The groups are shells around one centre, one inside the other: the same stretched ball of 7 dimensions in 9 sizes.
(in the rows, 128 means zero)
Known rows, each followed by its group:
[160 192 148 138 135 111 132 140  89 143]
J600
[116 112 138 121 136 112 122  41 166 128]
J248
[ 97  89 110 116 162  98 132 107 150 105]
J484
[134 177 143 139 135 104 153 100  85 138]
J484
[139 147 137 139 107 155 117 144 130 155]
J710
[101 116 130 125 137 110 139  64 151 137]
J484
[116 157 136 140 160  98 126  83 120 136]
J600
[160 142 131 125 172 104 101 154  98 119]
J710
[159 149 134 127 115 131 142 160  90 120]
J484
[132  55 112 108  97 168 118 150 162 112]
J921
[ 90  55 109 107 134 121 139  85 170 112]
J326
[115 109 125 121 156 100 123  82 146 110]
J326
[ 99  27  96  99 126 136 133 128 173  88]
J248
[124 150 135 132 153 103 128 105 119 143]
J600
[142 144 132 136 122 138 111 139 137 118]
J165
[123 148 134 150 113 153 113 115 133 139]
J165
[105 127 117 129 108 133 159 153 134 130]
J710
[133 162 145 140 128 120 123  80 133 136]
J600
[126 110 119 123 139 128 134 152 103 136]
J248
[ 99  83 116 123 100 155 142 118 155 138]
J326
[131 124 125 124 166 105 106 130 135 125]
J921
[148 150 134 131  85 149 150 156 121 121]
J710
[110  77 107 117 140 128 123 136 150  99]
J326
[127 115 128 114 109 124 148 121 154 119]
J921
[131 106 134 124 122 141 103  88 168 129]
J921
[101 115 125 128 174  93 111  67 154 125]
J710
[117 118 139 123  82 145 155  73 158 142]
J124
[132 118 119 114 167  88 142 138  96 109]
J165
[103  61 104 123 121 161 106 142 169 115]
J484
[150 160 153 135  92 148 129  94 134 152]
J710
[125 141 122 134 151 106 143 133  87 109]
J124
[150 123 125 132 147 132 103 145 103 109]
J248
[122 167 143 138 110 123 153  94 126 149]
J484
[ 88  74 107 111 157  96 144  88 151  98]
J458
[128  85 113 123  86 180 118 179 161 124]
J326
[147  66 114 115 112 173 100 174 134 118]
J124
[ 93  63 107 114 149 119 130 100 151 113]
J326
[142 183 138 142 154 104 128 143  91 139]
J600
[120 112 122 132 121 150 111 143 151 139]
J484
[104 132 118 126 169  86 148 128 110 128]
J921
[105  98 118 130 110 153 134 126 142 140]
J600
[ 97  86  96 126 137 135 137 180 125 107]
J124
[105  70 108 120 120 149 118 133 168 108]
J600
[166 178 137 133 121 127 140 190  82 135]
J458
[137 137 129 125 134 124 136 156 104 145]
J124
[103  68 111 127  64 191 130 136 186 117]
J124
[185 192 158 142 148 120  90 122  93 142]
J124
[181 189 160 136 133 119 111 110  95 146]
J248
[109  87 101 129 108 168 131 201 129 128]
J248
[149 211 161 152 117 121 142  87  84 162]
J458
[149 186 156 145 113 130 120  83 130 144]
J165
[138 116 124 127  83 167 146 169 116 134]
J921
[152 124 138 141  77 195 101 141 139 148]
J248
[132 150 137 132 101 133 165 119  95 140]
J458
[175 186 157 141  99 148 110 128 125 142]
J458
[147 166 131 127 163  86 146 148  70 117]
J921
[142 199 153 150 143 109 121  94 108 151]
J326
[107 149 122 146 140 122 136 132 109 128]
J458
[ 99  66 114 123 120 154 115 100 164 134]
J710
[ 96 121 110 125 141 105 159 148 125 118]
J458
[134 147 137 140  96 159 130 140 126 156]
J165
[ 91 130 124 126 164  78 160  75 117 129]
J165
[155 195 147 144 110 124 149 135  88 128]
J165

New rows, each followed by its group:
[ 67  36  85 118 115 158 139 161 173 113]
J124
[128 147 130 146 133 139 108 132 127 132]
J326
[140 122 123 138 112 167 105 173 125 133]
J600
[134  72 112 115  99 166 129 163 131 113]
J165
[112 129 134 127 111 125 144  85 157 135]
J600
[183 180 154 131 157 102 105 116  87 125]
J248
[137  84 129 114 104 157 115 111 160 132]
J248
[135  97 113 113 151 117 121 164 124 108]
J484
[138  66 105 107 129 147 110 191 148 104]
J458
[142 144 131 145 111 166 105 166 119 151]
J710
[ 76  21  80 108 137 143 133 173 161 102]
J124
[168 191 151 142 109 137 123 144 109 136]
J326
[ 81  66 108 101 171  74 151  64 160 101]
J124
[120 145 122 135 151 104 149 131  84 115]
J248
[119  85 119 132 133 157  82 119 170 125]
J248
[ 88 107 122 129 139 114 132  72 167 128]
J326
[148 190 144 143 167  90 123 112  83 129]
J484
[124 125 111 138 138 140 127 190  91 120]
J248
[ 99  34 108 115 110 172  93 112 210 125]
J124
[114 100 130 124 114 137 121  73 174 126]
J326
[167 201 147 154 148 121 114 144  55 137]
J248
[ 96  23 102  94 115 138 129 104 209  95]
J124
[151 166 145 129 164  86 129  91  88 124]
J165
[109 117 125 120 161  89 146  85 116 126]
J921
[ 93  92 127 127  75 161 147  69 189 137]
J124
[110 121 126 125  96 137 163 113 138 134]
J484
[117 184 139 156 152 108 134  97  86 145]
J124
[113  95 121 128 164 121  99  96 140 129]
J248
[ 97  76 108 108 154 105 136 122 155 120]
J921
[128 132 137 142 128 145 106  93 129 147]
J458
[113 103 125 128 157 120  99  86 155 129]
J165
[128 140 143 123 154  86 130  45 140 119]
J248
[107 121 117 128 137 115 156 130 103 126]
J326
[110  61 110 111 136 130 118 109 166 101]
J326
[122  95 110 139 100 185 103 184 143 125]
J458
[151 152 141 134  89 158 132 146 123 149]
J921
[ 77  70 110 117 130 121 147  78 168 121]
J326
[ 86  97 119 114 121 105 177  75 147 123]
J248
[110 139 124 130 160  91 150 106  97 125]
J326
[164 205 157 151  93 147 147 136  69 162]
J124
[129  97 122 129 154 133  96 113 126 121]
J124
[ 99  53 114 103 124 125 144  78 167 117]
J124
[103 181 134 137 192  49 154  76  97 131]
J124
[115  66 115 122  76 188 111 138 199 120]
J458
[111 174 143 149 140 109 134  71 123 146]
J165
[120  76 108 120  95 170 137 175 132 125]
J921
[115 117 117 131 119 143 127 157 142 131]
J600
[127 148 127 124 156  92 154 140  87 139]
J124
[122 116 114 130 184 101 107 138 106 111]
J248
[135 179 141 133 171  73 139  97  96 126]
J600
[131 181 138 142 124 111 162 120  81 131]
J165
[113  39  95 112  75 195 128 202 169 114]
J248
